The same things were measured in two ways. Each way mixes the same 11 hidden numbers, adds some noise and spreads widely along 6 directions of its own, which tell nothing about the thing.
Some things both ways: the first way, then the second way.
[-172, 162, 67, 100, 225, -6, 29, 73, -64, -123, -68, -128, 126, -158, -36, 30, -162, 251, -124]
[-141, 137, 176, 98, -462, 84, -375, -66, -109, -283, -119, 325, 348, -5, -92, 440, -147, 149, -65, -64, 65]

[-265, 104, -289, -133, 546, -480, -271, 165, 5, 65, -150, -346, -48, 300, -655, 167, 240, -247, -292]
[388, -148, 179, 109, -17, 80, 63, -455, 110, -291, -445, -7, -148, -150, 162, 122, -137, -162, -36, -266, 93]

[-101, 8, -84, -523, -254, -8, 233, 143, 132, 63, 163, -281, 91, 249, -77, -83, -83, 91, -294]
[-23, -88, 250, -78, 234, 328, 322, 459, 296, 71, -2, 54, 358, -102, 12, -255, 103, 270, 185, 122, -283]

[-184, -64, 133, 199, 7, 188, 183, -93, -247, -118, -11, -146, -215, -94, -125, 23, 267, 262, -204]
[-9, -213, 638, -6, 174, -211, 381, -132, 297, -183, 265, -63, 100, -92, 349, 99, -296, 118, 34, 125, 166]

[-88, -144, 84, 345, 384, 65, 48, -42, 61, -255, 158, -344, -6, 156, 18, -83, 44, -16, 107]
[-129, 44, 113, -120, 414, 126, 42, -149, -410, -224, 23, 115, 140, -20, -18, 235, -46, 158, -14, 66, 125]

[-180, 136, -65, -255, 281, 139, 106, 333, 376, -77, 262, -222, -30, 50, -426, 23, -103, 227, -347]
[373, -111, -133, -82, 376, 302, 307, 12, 371, -16, 38, -230, -147, 273, 124, 125, 169, -269, -326, 116, 88]

[128, -108, 111, 33, -271, 89, -102, 87, -205, 172, 117, -167, 98, 270, 231, -254, 244, 47, -60]
[101, 137, 116, 345, -241, -523, 51, 12, 292, -164, -14, 11, 143, 139, 103, -248, -2, 244, -95, 324, 117]

[3, 287, -43, -509, -224, 90, -89, -66, 127, -198, -18, -60, -620, 24, -43, -51, -22, 130, -539]
[135, -105, 128, -92, -208, 516, 32, 416, 496, -257, -192, 62, 285, 253, -268, 446, 66, -88, 27, -184, 2]

[-192, 169, -292, -49, 75, -62, 69, 153, 126, 66, -16, -123, 59, -322, -210, 431, -170, 99, -268]
[-240, 44, 242, 9, 250, 233, 327, 532, -41, -59, 766, -317, 20, 249, 149, 81, -237, -4, 215, 871, -60]

[-68, -371, 182, -347, 320, -174, 199, 348, 246, 154, -42, -136, 254, 126, -25, -138, 267, -144, -221]
[480, 27, 147, 398, -544, -324, -118, 47, 288, 58, -115, -160, -145, 305, -134, 129, 79, -84, -101, 91, 39]

[148, -192, 137, -335, -122, -63, -161, 146, -8, 49, -11, -50, 136, 239, 147, -291, 14, -63, -113]
[15, 123, -170, 53, -186, 76, -94, 327, -95, -252, -106, 28, 284, 267, -281, 69, 25, 95, 18, 199, -84]

[146, -337, 144, -485, -179, -362, -149, 168, -246, -174, -262, -337, -215, 368, 101, -211, 435, -359, -23]
[-86, -207, 241, -227, 19, 192, 192, 664, -126, -124, 95, -87, 304, -35, -223, 113, -251, 252, 226, -8, -270]

[-254, 288, -106, 249, 203, 145, 265, -147, 248, -219, 75, -237, -317, -11, 226, 119, 185, 233, -300]
[114, 286, -93, 193, -182, -65, 81, 383, -4, -270, -148, -122, 105, 182, 53, -92, -121, -27, 59, 214, 41]

[-211, -105, 99, 44, -27, 119, 140, 125, 106, 21, 82, -147, -228, -50, -210, -163, -1, 203, -194]
[34, -364, 287, -252, 202, 89, 218, -151, 330, -309, 84, 182, 271, -188, 70, -120, -133, 288, 74, 42, -179]

[76, -740, 449, -4, -376, 18, 25, -270, 30, 327, 53, 384, -76, 123, 8, -193, 456, -21, 237]
[292, 13, 19, 218, -205, 65, -228, 53, -98, -155, -309, 86, 53, -350, -103, -194, -259, 130, -83, -203, -158]

[-304, 102, -489, -213, 135, 110, 173, 385, 61, -20, -238, -497, 121, -156, -378, -105, -218, -171, -450]
[-146, 147, 116, -2, 219, -51, 105, 676, -322, -213, -164, -42, 530, 288, -300, 151, -98, 265, 282, 96, -307]

[198, 140, -189, -19, -35, -174, -63, -117, -161, 122, -39, -185, -539, 90, 61, -95, 453, -150, -304]
[294, 15, 174, 232, -64, -32, -58, 323, 281, -46, -23, -107, 151, 49, -246, -173, -296, -20, -23, -261, 28]

[-399, 118, -162, 25, -197, 166, 5, 211, 0, 366, 13, -122, 97, -50, -288, 79, -3, 214, -422]
[153, 8, 47, 91, -357, -282, -75, -137, 227, -307, -340, 235, 129, -205, 150, -92, -49, 249, -38, 16, -37]

[76, 38, 186, -328, -80, -414, -199, 193, -328, -369, -357, -424, -147, 88, 119, 122, 210, -172, 84]
[-95, 48, 342, -23, -290, -102, 350, -38, 136, -154, 178, -63, 60, 57, 510, 187, -26, -30, 39, 456, 161]

[212, -17, -60, 138, -60, -200, -108, 270, -73, 244, 132, -373, 139, 297, 183, -359, 172, -60, -45]
[-292, 137, -23, 265, 3, -178, -434, 245, -200, -227, -64, 350, 426, 52, -471, -30, -204, 598, 157, -64, -196]

[-202, 26, -166, 126, -149, 105, -172, -81, -125, -143, -85, -57, -107, -164, -205, 137, -204, 113, -59]
[35, 53, 434, 186, -76, 136, -120, -491, -110, -391, -298, 241, 90, -140, 266, 892, -50, -96, -198, 205, 344]

[105, -138, 246, -21, 151, -87, 95, -105, 344, -340, -9, -54, -671, -48, 203, -231, 130, -85, 190]
[-179, 204, 149, 376, -485, 18, -230, -94, 240, -251, -170, 240, 256, 367, -69, 541, 161, 78, -28, 208, 290]

[-199, 275, -179, 146, 84, -165, 233, 41, 44, -8, 114, -296, -23, -110, 115, 477, 74, 208, -221]
[121, 23, 209, 77, -278, 241, -228, 839, 141, 206, 339, 6, 156, -273, -291, -178, -299, 274, -45, -32, -223]

[35, -23, -65, -132, -1, 210, 47, -132, 188, 207, 57, -106, -238, 203, -186, -108, 496, -220, -50]
[-84, 139, 253, 362, 117, -52, 247, 24, -40, 1, 42, -191, 49, 211, 229, -63, -70, 18, 77, 121, 140]

[-213, 284, -62, 315, 438, -202, 153, 238, 354, -15, -24, -399, -368, 7, -52, -2, 332, 52, -78]
[345, -103, -449, 132, 116, -11, 85, -128, -60, -2, -356, -285, -327, 70, 24, -6, -12, -377, -322, 101, 126]

[3, -195, 304, -154, -230, 119, 215, 44, -5, -45, 170, -7, 289, 13, 276, -78, -152, 330, -74]
[-187, 73, 160, 6, -6, 229, -54, 237, -72, -31, 158, 131, 204, 44, -66, 376, 19, 159, 13, 317, 22]

[-15, 406, -57, 138, 447, 36, 86, 106, 147, -247, -280, -532, -347, -192, -69, 48, 282, -157, -166]
[-196, 90, 130, 142, 219, 82, 37, 31, -442, -106, 35, -206, -18, 450, -44, 703, -150, -144, 86, -70, 205]

[-232, 232, -35, 117, 616, -407, 434, 315, -146, -210, -40, -481, 227, -103, -2, 44, -51, 318, -325]
[13, -205, 136, 137, 272, 42, 117, 410, 52, 236, 203, -297, -25, 231, -291, 419, -156, -211, -74, 201, 101]

Other things, the second way, with their names:
<518>: [151, -86, -155, -65, 103, 433, 73, 174, -401, -89, 2, -125, -8, -366, 82, -359, -227, -33, -7, 329, -376]
<385>: [-47, -62, -429, 365, -46, -103, -474, 323, 45, -10, -297, 57, -225, -9, -339, 482, -279, 138, -243, -16, 33]
<211>: [88, 11, -86, -44, 21, -37, -68, -265, 327, -332, -19, 203, 113, 26, 86, -286, -192, 96, 5, -146, -32]
<331>: [-80, 181, -128, -117, -71, 248, 103, 86, -154, 7, -70, 88, 179, -26, 81, 11, 284, 15, -51, 368, 15]
<537>: [-32, 154, -191, 116, 121, 215, -19, -182, -164, -104, -164, 13, -13, 124, 16, -94, 63, -69, 106, 79, 46]
<338>: [-302, 157, 186, 278, -35, -151, -37, -347, 40, -73, -17, 262, 240, 76, 137, 242, 119, 140, -63, 414, 338]
<652>: [-122, -46, -100, -125, 76, 209, -216, -287, 61, -297, 21, 413, 317, -177, -64, -15, -44, 153, -172, 213, 12]
<648>: [250, -89, 198, 42, -240, 290, 50, -134, 167, -7, -91, -47, -134, 332, -154, 388, 387, -91, 201, 73, 16]
<369>: [277, -183, 383, 253, -21, 194, -27, -115, 77, 248, 143, -88, -119, -135, -70, 162, 40, 7, -182, 110, 48]
<695>: [-143, -111, -212, 48, 384, 506, -104, 191, -530, 26, -63, -80, 96, 176, -422, 724, 107, -148, -278, 357, 69]
<714>: [-19, 205, 87, -183, 423, 125, -104, 240, -258, -85, 165, 165, 271, -283, -16, 90, -264, 110, -211, 88, 44]
<688>: [570, -23, 454, 461, -193, -46, 63, 36, 433, -141, 87, -196, -78, 3, 112, 27, -100, -70, -318, 312, 96]
<587>: [-7, -63, 236, 71, -26, 439, -287, 121, -163, -54, 294, -22, 72, 277, -453, 499, -157, -130, 122, 12, -1]
<603>: [-163, 62, -383, 119, 515, 107, 36, -324, -27, -1, -115, 21, -365, 84, 106, 234, 129, -80, -47, 235, 363]
<114>: [343, -8, -36, 162, 3, -108, -83, -162, -61, -32, -124, 29, 16, -118, -14, -11, 70, 104, -404, 182, -19]
<77>: [99, -98, 50, -64, 18, -2, 254, 31, 112, -148, 78, -136, -110, 21, 244, 250, -56, -85, -163, 335, 157]
<304>: [100, -48, 150, 31, 10, 234, -128, 53, -336, -248, -95, -1, 25, -127, 3, 530, -287, 20, -166, 70, -71]
<665>: [-30, -88, 416, 481, -452, -499, -155, 190, 352, -164, -536, 218, 322, 66, -322, 662, 0, 378, -57, -254, 296]
<200>: [86, -45, -30, -129, -196, 156, 84, 173, 154, -203, -33, 146, 238, -166, -29, -281, -27, 206, -22, 138, -132]
<43>: [333, 7, 6, -410, -66, 147, 121, 276, 21, 342, -128, -8, 14, -95, -251, 226, 374, -137, -168, -315, 246]
<514>: [-189, 61, 300, 82, -48, 64, -32, 106, 147, -185, 262, 118, 332, 183, -116, 36, -169, 147, 282, 218, -24]
<293>: [158, 135, -185, 215, -124, -241, 122, 223, 187, 70, 35, -111, 47, 113, 9, -649, 72, 175, 21, 219, -149]
<519>: [462, 76, 275, 135, -610, 130, -248, 201, 290, -158, -172, 161, 270, -242, -210, -334, -156, 122, -27, -335, -129]
<19>: [188, 127, 208, 75, -38, -137, 42, 95, -64, -296, 189, -54, 273, 62, 74, -229, -285, 74, -30, 159, -94]
<478>: [-39, 334, -143, -93, 42, 37, 160, -78, -52, -164, 11, 35, 59, -63, 488, -128, -64, -136, -140, 295, 197]
<4>: [-129, -12, -27, 14, -313, 35, -236, 175, 168, 4, -45, 309, 358, -214, -112, -54, -121, 291, -234, -197, -68]
<419>: [664, -93, 164, -205, -235, 109, -182, 116, 223, 29, -188, 167, 136, -420, -229, -134, -52, 86, -411, -650, -12]
<91>: [-135, 91, -69, -61, -229, 167, -117, 285, -219, 60, 40, 143, 92, -125, -138, -37, 101, 324, 113, 158, -120]
<377>: [-51, -96, 560, 74, 17, 258, 172, 34, -30, 38, 319, -78, 264, 252, -88, 438, 109, 58, -2, 243, 64]
<610>: [-110, 254, 42, 110, 91, 210, -92, -189, -149, -241, 10, 58, 119, 329, 152, 313, -88, -54, -30, -7, 165]
<265>: [-236, 210, -15, 188, -8, 93, -374, -303, -69, -330, -221, 342, 202, 261, -181, 236, -119, 218, 244, -382, 29]
<187>: [54, 215, -264, 44, 404, -30, 3, 155, -23, -296, -6, -116, 9, 405, -89, 324, -165, -159, -226, 27, 309]
<429>: [37, 78, 278, -236, -305, 1, -101, 740, -48, -140, 279, 119, 667, -36, -463, -127, -192, 290, 47, 69, -205]
<214>: [-89, 360, 83, 216, 156, 89, -16, 264, -137, -231, 72, -89, 228, 379, -55, 186, -158, -82, 102, 215, 142]
<763>: [17, -391, 470, -125, 315, -179, 182, -124, 297, -134, 386, -85, -278, 38, -26, 845, -168, 2, -51, 291, 465]
<365>: [109, 93, 58, -116, 444, 517, 71, -94, -259, 113, 306, -157, -94, 91, 111, 273, -55, -415, -123, 261, 84]
<437>: [278, -408, 62, -292, -58, 65, -95, 472, -204, 247, -40, -52, 134, -315, -615, 261, -159, 16, -256, -355, -78]
<188>: [282, -61, -63, -29, -76, -13, 115, 29, 275, -128, -34, -7, 42, -1, 28, -180, 54, 5, -172, 167, 20]
<165>: [-42, 332, -105, 127, -25, 4, 36, 51, -129, -133, -265, 126, 319, 31, 165, -240, 59, 79, 18, 112, -29]
<12>: [128, 21, -272, -88, 191, 117, 55, 293, -33, -77, -111, -119, -35, 93, -194, -32, -60, -70, 36, 60, -15]
<601>: [-229, 44, 117, 104, 6, -44, 11, -298, 272, -215, 111, 174, 74, 357, 117, 303, 138, 128, 134, 308, 172]
<361>: [103, 246, -41, 206, -41, -106, 58, 229, -324, -6, -219, -170, 72, 40, 85, 57, -112, -70, -153, -37, 113]
<687>: [-49, 206, 118, -80, -19, 11, 292, 151, 65, -229, 139, -49, 99, 134, 311, -58, -11, 35, 151, 342, 50]
<567>: [-175, 9, 288, 45, 204, -141, -22, 116, 272, -16, 247, 109, 90, 204, -143, 369, -80, 218, 110, 1, 248]
<224>: [9, 12, 135, 105, 91, 447, -157, 384, -317, 110, -31, -51, 173, -132, -378, 135, -193, -59, 45, -125, -32]
<89>: [382, 18, 249, 201, 157, -266, 225, 200, -65, 46, 73, -483, -163, 557, -278, 324, 54, -296, 115, 193, 219]
<198>: [241, 62, 37, -177, -290, 39, 171, 274, 221, -206, -130, 13, 114, -121, 19, -189, 26, -9, 123, 201, 11]
<743>: [450, -637, 99, -457, 165, 512, 242, -69, -31, 81, 15, -218, -288, -236, -265, 359, 42, -198, -206, -231, -20]
<341>: [69, -2, 493, 104, -465, -401, 2, -49, 379, -209, 558, -42, -143, 126, 184, 68, -325, 153, 157, 295, 222]
<625>: [221, 33, 98, -37, -393, -124, 144, 133, -19, -97, -82, -56, 104, 16, -12, -134, 112, 40, 95, 178, -20]
<184>: [-56, 154, 178, 65, 86, -111, 47, 102, 83, 44, 162, 81, 225, 152, -119, 93, 121, 146, -67, 68, 252]
<622>: [-32, 248, -221, 527, -57, -337, -228, -137, 215, -153, -471, 201, 178, 270, -135, -150, 79, 223, -8, -144, 132]
<464>: [332, -36, 46, -219, 129, 80, 18, 59, -3, -78, 92, -89, -11, 23, -56, 443, -68, -296, -405, 162, 213]
<602>: [88, 95, -25, -265, 1, 96, 138, 32, -420, -196, 87, -114, -9, -77, 125, -122, -197, -113, 95, 57, 13]
<705>: [54, -223, 242, 182, 94, 57, 82, 41, 157, -41, 27, -21, 87, 26, -117, 182, -7, 201, -144, 112, 18]
<189>: [169, 102, -246, 87, -100, -148, -206, -217, 26, -224, -582, 230, 120, -85, -96, 391, 98, -116, -393, -21, 393]
<711>: [180, -128, 230, -407, 141, 171, -70, -115, -110, -223, 158, 146, 182, -73, -199, 388, -152, -82, -94, -85, 105]
<330>: [204, 344, -9, 111, -380, -149, -38, 0, 281, -36, 14, 27, -73, 74, 179, -257, 34, -66, 55, 10, 238]
<583>: [-144, 427, -156, 275, -174, -500, -78, 245, 226, -143, -135, 101, 172, 136, 279, -265, -233, 221, 4, 31, 59]
<75>: [-368, 241, -114, -23, 7, 50, -210, -227, -474, -100, -159, 170, -14, 48, 99, 782, -94, -206, -48, 59, 429]
<124>: [69, 13, 311, 60, 269, 193, 279, -98, 275, -199, 135, -78, 147, 126, 323, 385, -67, -212, -268, 339, 273]
<50>: [-139, 360, 372, 85, 4, -65, 41, -62, -217, -491, 305, -11, 237, 238, 302, 121, -374, 23, 226, 262, 122]
<522>: [-127, -90, 206, 274, 257, 262, -165, -115, -444, -71, -166, -27, 95, 141, -272, 740, -146, -141, -3, 100, 98]
<158>: [180, 188, -40, 166, -76, 171, 12, 127, 1, -45, -118, -51, 93, 150, -93, 171, 183, -185, -166, 360, 203]
<381>: [-51, -62, -166, 75, 547, 400, 200, -137, -148, 120, 104, -165, -266, 183, 144, 213, 232, -50, -119, 432, 10]
<635>: [40, 4, 255, -180, 20, 102, 194, -76, -113, -114, 86, 46, 149, 12, 97, 67, 115, 222, 7, -63, 22]
<373>: [136, -283, 48, 48, 421, 83, 163, 53, -53, -218, -23, -250, -291, 27, 53, 303, -348, -42, 28, 55, -83]

Some of these things the first way, each followed by its name:
[47, -206, -22, -116, 235, -191, -17, 242, -261, -56, 33, -225, 107, 83, 90, -177, -68, 3, -356] -> <711>
[53, -498, 207, 43, -163, 47, 48, 33, 157, 249, 345, 318, -95, 0, -72, -379, -104, 220, 106] -> <652>
[-8, 9, -247, 243, 221, 169, -91, 17, 162, -18, 95, -78, -680, -194, -422, -69, 196, -16, -220] -> <187>
[-107, -404, 133, 37, 719, -382, 325, -177, 455, -440, 135, -185, -553, 291, 211, -67, 440, -265, 105] -> <519>
[4, 59, 259, 113, -166, 30, 132, 21, 54, 524, 521, 13, 345, 349, 132, -92, 140, 563, -338] -> <603>
[-70, 618, -293, -13, 290, -165, 232, 307, 130, -204, 213, -748, 236, 481, 388, -156, 39, 156, -350] -> <165>
[-250, 62, -149, -138, -248, 446, 257, 64, 480, 239, 161, -76, -106, -183, 6, 52, -172, 48, -185] -> <331>
[-145, -193, -248, -216, 288, 224, 147, 75, 43, 361, -107, -91, 141, -136, -211, -42, 112, -270, -626] -> <89>
[-8, 179, -304, -202, -152, -159, -423, 13, -263, 175, -117, -53, 134, -121, -269, 235, -342, -135, -153] -> <158>
[23, 261, -158, 71, 35, -13, 86, 102, -16, 102, -70, -263, 179, 32, 142, -182, -4, 81, -228] -> <522>
[-318, 173, -141, -12, 38, 232, 193, 311, 134, 310, 247, -128, 129, 28, -343, -63, 16, 328, -282] -> <4>
[-236, -382, 69, 196, -179, 254, 19, -131, -113, 260, 139, 315, -185, -143, -248, -228, -48, 233, -95] -> <189>
[67, 92, -200, -115, -301, 162, -65, 110, -129, 453, 365, -102, 347, 405, 120, -303, -1, 173, -298] -> <338>
[-4, -214, 221, 149, 176, -119, 103, -71, 198, -57, -52, -160, -166, -203, -35, 188, 129, -176, 360] -> <369>
[-134, -186, -13, -274, 179, -539, 41, 70, -50, -167, -40, -278, -222, 272, 157, 95, 160, -162, -265] -> <198>
[-206, 1, 227, 346, -291, -199, -20, 272, -147, 457, -113, 107, 51, -497, -431, 230, 10, 538, -45] -> <385>
[-17, 98, -44, -109, 153, 475, 266, 44, 501, 98, 319, -29, -77, 107, -33, -221, 185, 207, -360] -> <610>
[-16, -5, -159, -79, 192, 51, 295, 113, 384, 109, 59, -14, -111, -464, -202, 148, -143, 26, -155] -> <365>
[178, 15, 32, -41, -189, -65, -279, 94, -66, -60, -21, -336, -276, 230, 28, -129, 235, -199, 142] -> <705>
[124, 55, 125, -185, 380, -423, 66, 398, 175, -190, 90, -485, -74, 230, 85, -203, 25, -1, -119] -> <601>
[22, 194, -164, -174, 551, -275, 11, 328, 293, 225, 133, -366, 64, 313, -334, -217, 177, -52, -413] -> <265>
[-152, -321, 258, -108, -295, 410, 138, -37, 140, 321, 264, 273, 67, -3, -67, -149, 49, 325, -232] -> <188>
[-74, -254, 477, 222, 123, -58, 87, -137, -265, 87, -72, 131, 18, -301, 116, 281, 256, 265, -192] -> <341>
[-344, 225, 149, 331, 171, 394, 627, 147, -110, -10, 246, -436, 333, 144, 667, -220, 178, 556, -561] -> <437>
[-34, -27, 30, 139, -123, 335, 117, -224, 96, -339, 86, 103, -631, -336, -136, -20, -54, 261, 32] -> <124>
[14, -203, 208, 108, 551, -640, 223, 188, -60, -328, -134, -364, -246, 35, 119, -101, 282, -85, 133] -> <75>
[-144, 135, 274, -509, 507, -75, 365, 272, 456, -134, 225, -447, 524, 458, 411, -93, -48, 162, -539] -> <648>
[220, 73, -169, 289, -189, -300, -72, 116, -442, -264, 13, -447, -167, -106, 280, 39, -62, 63, 64] -> <714>
[-220, -476, 68, 31, 267, -427, 91, 82, 450, -22, -95, -25, -111, -46, -286, 171, 169, -302, 421] -> <518>
[256, 30, -10, -55, -126, -353, -96, -234, -194, 53, -94, -145, -183, 117, 269, 26, 246, -195, 38] -> <224>
[78, -8, 240, 117, -10, -79, 215, -235, 144, 42, -66, -52, -665, -352, 253, 198, 327, -39, -94] -> <330>
[251, -285, 97, -38, -93, -80, -166, 47, -217, -68, -169, -69, -98, -49, 59, -174, 188, -188, 92] -> <19>
[126, -46, -212, 43, -328, 18, -467, -158, -83, 0, -123, 9, -448, -151, -203, 267, 130, -252, 120] -> <688>
